The first 9 rows are patterns. Each new row is the sum of 3 different patterns, raised or lowered, with some noise. Before adding, each is slid sideways (what falls off one end comes back at the other) and multiplied by a number that may be negative. Names go in the order of the patterns.
In the rows, 128 means zero.
Known rows, each followed by the names of its patterns:
[117 135 139 134 103 106  97 146 109 149  95 108 150 105 160 161 144 106
 153 132 162 144 136 157 117 133 159 100 130 158 145 141 142 106 143 147
 121 132 134 100 122  96 127] : j_906
[124 162 121 143 127 100 105 149 105 103 118 117 133 131 139 102 139 128
 137 133 122 132 102 140 150 142 110 143 157 115 123 127 108 153 110  96
 150 120 126 151 125 140 129] : j_863
[131 157 118 108 157 119 110 134 150 118  94 159  99 107 161 103 117 153
 121 147 140 133 150 158 146 135 125 112 132 136 144 103 124 108 161 109
 115 147  96 106 145 142 104] : j_449
[143 134  99  97 153 152 158 111 146 136 157 128 150 113 141 146 139 140
 152 153 160 118 161 129 121 158 113 117 145 129 150 129 146 142 141  98
 109 151 142 152 146 154 157] : j_382
[151 114 127 113 102 113 144 121 124 123 156 156 118 146 100 126 128 139
 103 121 111 148  97 123 139 129 154  99 124 141 148 130 111 154 142 100
 131 114 148 127 118 143 132] : j_532
[132 133 125 108 128 126 154 104 148 160 118 151 118 143  97 130 151 154
 126 125 101 114 142 139 112  95 161 102 117 144 158 113 135 111 114 157
  98 155 114 101 111 108 149] : j_555
[126 104 153 136 140 104  98 147 108 147  98 149 154 162 142 122 123 143
 162 115  99 149 119 150 104 149 128 101 135  97 103 152 148 154 108 105
 151 107 128 162 106 126 125] : j_869
[160  95 131 105 136 148 117 134 113 102 119 141 131 101 134 143 144 115
 136 138 125 104 118 132 158 104 157 126 155 128 120 127 154  97  99  99
 140 152 123 131 156 104 119] : j_211
[146 147 115 155 107 141 102 135  99 135 139 147 128 159 107 143  96 127
 134 116 133 146 113 159 117 113 142 140 102 102 142 122 105 134 138 159
 129 131 102 150 101 136  98] : j_826

New rows, each followed by the names of its patterns:
[106 106  98  74  57 127 100  66 111  81  82  83  75  97 111  97 129 104
 122  78 103  67 128  75  41 116  64 135  77 101  85 148 101 115  60 113
 113  78  90  59 158  70  84] : j_863 j_532 j_555
[102 111  80 115  87  75 130  91  96 129 146  56  82 167  88  94 115 118
 128  62 109  73  54 143 108 106 119 105 118 156 100 144 114 100 100 118
  74  96 114 124  74 120  90] : j_863 j_449 j_382
[103 125 122 108 102  91 120 121 108 120  94  95 106 106  86  86 102 105
 120  87 122 100 117 113 108  82  94 115 106 112 103 107 126  89 112 121
 100 135  86  97 111  93 107] : j_906 j_382 j_532
[148 108 159 119 180 114 156 133 195 163 149 150 184 152 161 118 137 198
 154 120 141 180 151 138 146 179 137 122 132 137 173 127 178 133 182 126
 156 179 140 169 137 179 146] : j_532 j_869 j_826
[167 117 173 182 169 144 183 195 147 188 180  99 175 194 144 146 175 170
 127 160 152 143 151 157 159 153 166 146 224 149 214 108 181 172 109 186
 164 169 147 195 136 137 173] : j_449 j_869 j_826
[117  83  96 158  93  84 135 142 121 110 124 109  65 116  80 119  99  76
 115  91 156  66  71  84  80  62  94 114  89  98 156  99 100 158  51  95
 106 100  79  70 100 106  34] : j_863 j_449 j_532
[160 181 151 155 187 143 154 157 173 126 148 157 129 138 152 171 167 181
 165 113 148 135 172 167 172 166 135 196 157 130 148 164 126 140 171 153
 173 198 112 192 110 173 175] : j_555 j_869 j_826
[160 117 129 131 118 164 132  97 156 115 111 158 116 132 122 117 150 128
 136 122 112  75 122 123 113 113 124 148 133 128 117 115 101 143 145 127
 105 121 123 144 145 107 125] : j_863 j_449 j_382
[ 66 100 104 111 116 114 142 125 113  83  99 110 160 110  77 115 132 154
  68 126 134  65  89  92  91 141 133  86 140  90 149 114 110 146  79  91
 117 116  98 141 114 108 114] : j_555 j_869 j_211
[161 120 107 129 155 139 161 166 126 175 124 166 120 150 163 132 159 163
 146 110 163 170 109 107 174 102 155 135 148 164 137 136 140 157 130 166
 117 152 118 152 143 115 131] : j_863 j_532 j_555
[195 141 115 196 135 168 190 178 174 165 117 166 175 187 165 125 172 182
 140 145 141 115 182 167 183 137 164 175 177 147 157 137 152 181 188 175
 147 188 207 150 164 168 148] : j_863 j_382 j_555
[102 147 197 193 177 171 133 208 185 172 115 169 154 144 173 169 137 155
 203 161 115 140 153 155 154 199 132 129 201 164 169 217 189 119 198 167
 172 180 155 173 151 148 164] : j_906 j_449 j_382
[128 118 169 152 119 122 145 139 142 138 129 127 147 129 113 107  92 122
 118 162 109  91 136 169  93 112 127 151 101 132 128 130 192 124 117 111
 102 147 140 104 160  99 106] : j_863 j_532 j_869
[ 94 168 123 166 148 110 132 120 125 128  82 125 144 145 139 132 114 130
 139 125 125 143  90 122 110 140 117 129 166 127  94  96  90 157 103 127
 102 114 132 128 162 170 147] : j_906 j_863 j_555
[137 136 130  88 135  90 109  98 105  99 114 126 115 127 106 111  98  91
 101 121 103 149  93 150 104 114 110  88  91 143 101 166  87 102 120 121
 102 104  98  99 102 128 109] : j_382 j_532 j_826
[135 127 118 132 145 127 132 175 150 187 128 118 149 150 114 159 158 112
 155 138 146 162 125 149 148 152 193 136 140 130 127 116 153 115 136 128
 147 165 154 167 106 126 156] : j_863 j_532 j_211
[140 134 111 113 142  94 173 156 156 119 146 156 148 143 166 166 129 124
 141 124 140 159 138 141 139 119 127 141 134 129 132 105 148 101 119 103
 146 143 159 136 114  97 159] : j_906 j_532 j_555
[138 142 150  90 117 121 153 150 111 160 115 150  86 109  88 107 122 137
 112 105 133 171 127 148 107 134 109 126 154 145 159 131 119 106 112 138
 138 113 158 147 107 149 115] : j_382 j_869 j_211
[117  76  87  87  98  90 109  95 118 120  96  88  81  93 124 107  90 107
 106  78 127  97  99 113  68  83  80 124  67  73  73  97  84  57  98  89
  73 112  90  70  90  93 101] : j_906 j_863 j_532
[151 143 176 142 160 146 130 137 142 145 153 136 158 158 140 184 155 149
 161 149 145 145 169 135 182 168 129 157 123 134 148 126 141 138 176 187
 139 136 122 168 154 160 156] : j_449 j_382 j_532
[164 143 182 129 155 178 102 170 107 166 145 167 161 133 117 162 156 179
 126 148 160 168 166 147 170 173 123 121 172 175 135 170 140 189 126 160
 176 192 143 120 118 167 161] : j_555 j_211 j_826
[158 179 105 121 171 146 118 105 176 126 150 145 110 101 192 155 173 102
 143 164 111 149 133 135 133 132 110 102 178 123 135 156  96 175 119 141
 127 140 143 143 155 132 151] : j_863 j_532 j_869
[152 122 111 140 142 193 123 171 161 204 135 128 154 121 197 120 136 165
 163 152 139 140 155 110 166 136 156 169 153 155 120 134 158  99 154 171
 126 141 173 154 131 167 176] : j_863 j_869 j_826
[126 154  91 147 171 140 156 115 162 139 154 151 113 187 153  92 149 117
 165 163 124 169 145 146 157 138 141 119 124 133 143 120 134 168 149 143
 151 138 116 138 138 121 140] : j_863 j_532 j_869
[ 92 125 139 100 173 108 135  88 145 152 148 110 141 102 105 137 114 126
 110 139 103 111 151 124 105 142 109 127 139  96 160 102 115  97 122 136
 149 134 124  88 135 136 139] : j_532 j_555 j_211
[163 122 144 162 125 114 167 162 150 164 164 113 168 151 147 150 161 130
 145 115 126 153 131 152 132 130 139 132 144 158 141 120 146 140 141 156
 143 135 140 146 143 132 151] : j_906 j_449 j_532
[115 162 125 113  86 146 170  70 133  98 137  76 168 156 123 152 169  76
  87 100 156 116 139 168 113  74 175  83 123 132 134 107 131  98 191 191
 101 174 159 167 103  71  77] : j_449 j_869 j_826
[143 135 164 110 166 150 135 137 171 113 136 144 141 142 139 183 113 165
 139 131 122 105 154 130 148  99 177 146 145 128 120 153 105 160 155 167
 147 178 124 128 107 149 150] : j_532 j_869 j_826
[171 159 152 185 179 167 144 159 154 154 131 171 172 116 174 164 172 170
 146 157 168 171 177 159 156 156 180 178 153 142 167 155 158 146 169 165
 139 150 178 136 145 160 165] : j_863 j_532 j_211
[170 161 176 184 178 144 147 118 169 167 168 153 123 111 167 154 122 164
  99 126 159 158 132 147 158 154 125 155 128 133 138 184 137 102 193 130
 124 197 124 160 170 147 162] : j_906 j_449 j_382
[121 185 139 107 152 113 165 151 171 152 111 156 145 119 157 145 134 149
 152 119 113 156 112 177 140 204 148 144 110 144 135 189 176 152 125 180
 156 152 184 135 153  97 128] : j_906 j_555 j_826
[154 126 142 152 130 125 175 123 130 130 144 150 131 162 128 119 148 158
 145 119 149 137 170 128 130 138 136 136 151 144 155 139 170 132 155 130
 160 143 167 138 136 137 175] : j_906 j_869 j_211
[142 201 147 142 178 144 173 176 163 180 178 173 175 148 163 184 181 161
 153 156 146 206 137 152 177 127 154 164 179 149 172 178 145 139 198 165
 141 173 192 143 123 166 117] : j_906 j_449 j_382
[144 146 163 141 146 142 169 132 177 163 174 146 164 116 177 141 182 151
 122 194 133 191 163 154 132 157 158 194 160 150 178 167 155 178 125 166
 172 171 189 172 168 177 160] : j_906 j_532 j_869
[169 147 158 147 146 143 145 161 185 119 171 157 133 154 130 142 156 126
 123 143 154 117 125 145 157 149 131 128 144 153 147 133 148 169 175 145
 162 150 139 129 172 131 101] : j_449 j_532 j_211
[109 130 102 113  71 112  93 150 126 106 100 107  96 111 114 105 130 109
 144 131 109  92 126 123  80  79 121  99 124  82 144 135  67 124  48  87
 116 132 107  88  67 131  53] : j_906 j_532 j_869
[165 155 132 159 193 152 138 140 168 140 178 163 168 191 185 142 208 121
 168 109 179 161 154 134 193 179 201 162 121 156 156 133 154 155 138 179
 161 199 151 158 194 121 191] : j_863 j_211 j_826
[127  87 149 119 128 148 120 180  84 103 122 101 151 152  91 166 146 168
 106 131 148 134  86 120 157  80 199 114 167 146 140 150 111 131 170 173
 124 120 172 112 129 106 157] : j_382 j_869 j_211
[ 93  60  84  90  92  79  99 136 101  74  43  91  99  76 106  60  91 114
  59 143 155 143  76 101 117 122  97 114 132  64 124 127  96  89 122 119
 102 129 101 112  96  94 120] : j_906 j_211 j_826
[135 122 126 118 137 138 139 104 165 123 138 110  98 129 149 116 111 113
 167  80 116 129 136 145  95 110 161  83 143  80 123 141 146 112 137 139
 144 105 116 112 119 117 125] : j_532 j_211 j_826
[ 97 136 138 124 125 123 109  77 121 119  97 151 104 155 131 126 116  61
  75 107 103 152 108 127 100 108 125 127 105 134 118 127 119 131 109 150
  99 155  85  80 143  77 113] : j_863 j_382 j_869
[ 99  92 128 117  90  98 132  79 105  89 123 100  94  76 123  80 120  82
 109  94 102  99 124 140 120 100 107  96 109 100 123  96  79 135  88 116
 108  85 128 111 114 105 125] : j_449 j_211 j_826
[125  93 134  75 116 108 113 143  96 118 128  59  73  70 130 154  75 126
  90  78 138  87 122 101  88  83  63 131 169 139  79 163  77 148 126  66
 101  71 122 146  67  88 127] : j_906 j_869 j_211
[115 116 118 142 151 116 129  93 140 114 119  78 144 127 167 123 138 125
 134 132  95 102 149 111 148 119 144 122 109 118  71 116 160 149 125 100
 104 152 112 123 149 104 140] : j_382 j_869 j_826
[ 81 152  89 131  90 118 143 150 139 124 129 119 165 113 112 152 126 158
  97 135 127  84 130 112  96 144 135 143 102 104 141  92 115 141 102  94
 117 124  99 138 140 116  81] : j_906 j_449 j_869
[121 117 135 170 129 142 133 119 149  92 141 136 119 128 151 107 122 127
 139 130 136 124 131 155 118 146 154 151 112 170 133 168 124 145 144  98
 149 139 128 125 181 142 126] : j_906 j_555 j_826
[ 86 139 133 111 118 136 104  78 134 113 119 119 135 116 144 104 100  66
 169 113 101 141 102 132 120 126 100 140 136 127 106 120 115 120 106 113
 107 115 153 119 103 147  98] : j_449 j_382 j_826
[172 157 169  92 100 142 131 186 114 182 194 162 147 173 108 167 151 145
 141 154 152 149 106 153 160 113 135 123 142 184 165 171 142 110 153 122
 146 204 112 161 153 161 118] : j_869 j_211 j_826
[ 97 101 113 117  54  81  41 136 154 124 107  95  89  76 130 106  88  81
  84 137  62  94 101  67  85  83 137  65  97  74 128 105 149 128  85  66
 115 150  93  79 145  80 115] : j_555 j_869 j_211
[143 134 169 118 148 134 150 128 116 141 180 109 179 116 170 150 119 133
 162 130 110 123 173 168 124 134 170 119 129 149 125 129 143 139 150 128
 149 139 119 135 165 157 109] : j_532 j_211 j_826
[ 92  92 139 128 115 157 139  84 145 157  88 135  98 156 161 118 143 109
 102 108 140 127  70 118 134 155  99 123 160 118  83 134 121 138 104 174
 102 132 135 122  94 150 113] : j_449 j_532 j_211
[ 81 106  57  86  96 124 101  40  83 132 111 100 112  86  99 147  88  68
 156  78 109  62 104  93  78 112  55  71 101 106 136 117 114  83  97 113
 130 102  91  91  68 117  93] : j_863 j_555 j_869
[173 162 136 159 129 106 132 191 154 151 126 119 147 129 145 151 114 167
 153 121 128 155 144 152 106 127 169 145 158 167 179 194 169 142 115 149
 161 201 146 165 146 171 141] : j_906 j_382 j_869
[180 121 166 165 142 155 202 151 162 123 147 169 132 159 169 133 164 175
 145 166 161 129 170 143 172 192 148 158 156 194 155 134 132 155 154 153
 163 163 183 166 138 168 142] : j_906 j_869 j_211
[146  76 140  71 107 131 131  88 108  96 120  79 116 118 124 122  91 102
 107 139 115 107 143 146  91 103  84 130 125 127 148 106 139 102 142  90
  94 115 108  80 112 116 140] : j_906 j_532 j_555
[103 151 122  87 131 133 113 133 157 171 119 109 120 126 117 186 152 157
 137 168 106 103 135 108 146 142  66 116 164 125 131 123 102 144 135 153
 134 116 156 150  96 148  96] : j_906 j_449 j_382
[154 137 139 151 141 174 189 124 132 130 170 164 123 156 160 132 150 158
 136 172 161 114 133 125 183 155 137 173 142 174 116 120 124 117 156 134
 152 121 161 185 134 140 138] : j_532 j_869 j_826
[ 91 113 129 137 110 120 152 117 115  84 115 111 136 115 146 103 143  87
 128 135  90 138  85 107  90 143 100 102  79 102  98 120 105 138  86 126
 119  98  83 115  78 140 101] : j_906 j_532 j_826
[105 114 129 122 129  95 170  83 115 106  93 136  78 135 114 125 101 108
 119 121  83 157  89 138 120 123 106  92  83 147  79 110 152 100 134 119
 133 111 148 121  80 108 102] : j_532 j_211 j_826
[ 65  75  74 141 104  46  82  95  81 122 148  79  82 138 115  44 140  82
  88 106 129  94 136 100 110 162  69 132  98  77 108  99  88  70  72  89
 120  64  69 133  30  68 117] : j_906 j_449 j_555
[112  89 100 101 107 104 119  83 116 105  87 104 122 112 102  92 107  98
  96 127  88 109 100 110 103 110 119  86 119  83  84  96 120 114  99  97
 105  94 102  81  70 108 115] : j_906 j_863 j_382
[121  96 106 109  92  81 119 101  85 116 109  93  67 146 124 101  70 146
 108  71 101  85  75 146  53  85 157 109 104 115 106 123 102 123 143  72
 127 101  95  85  92  87  61] : j_863 j_449 j_211
[139  98 168 103 116  77 139 109  99 111  82 129 142 123 142  89 120 114
 123 152 132 125 139 121 124  78 165 159  88 119 142  91 146 122 104 140
 132 106 146 121 167 123  98] : j_555 j_869 j_826
[169 148 148 148 144 134 132 174 184 115 117 169 188 164 128 153 153 123
 117 160 155  97 155 107 174 136 127 174 103 188 143 138 101 142 166 174
 124 149 144 152 109 170 176] : j_906 j_211 j_826
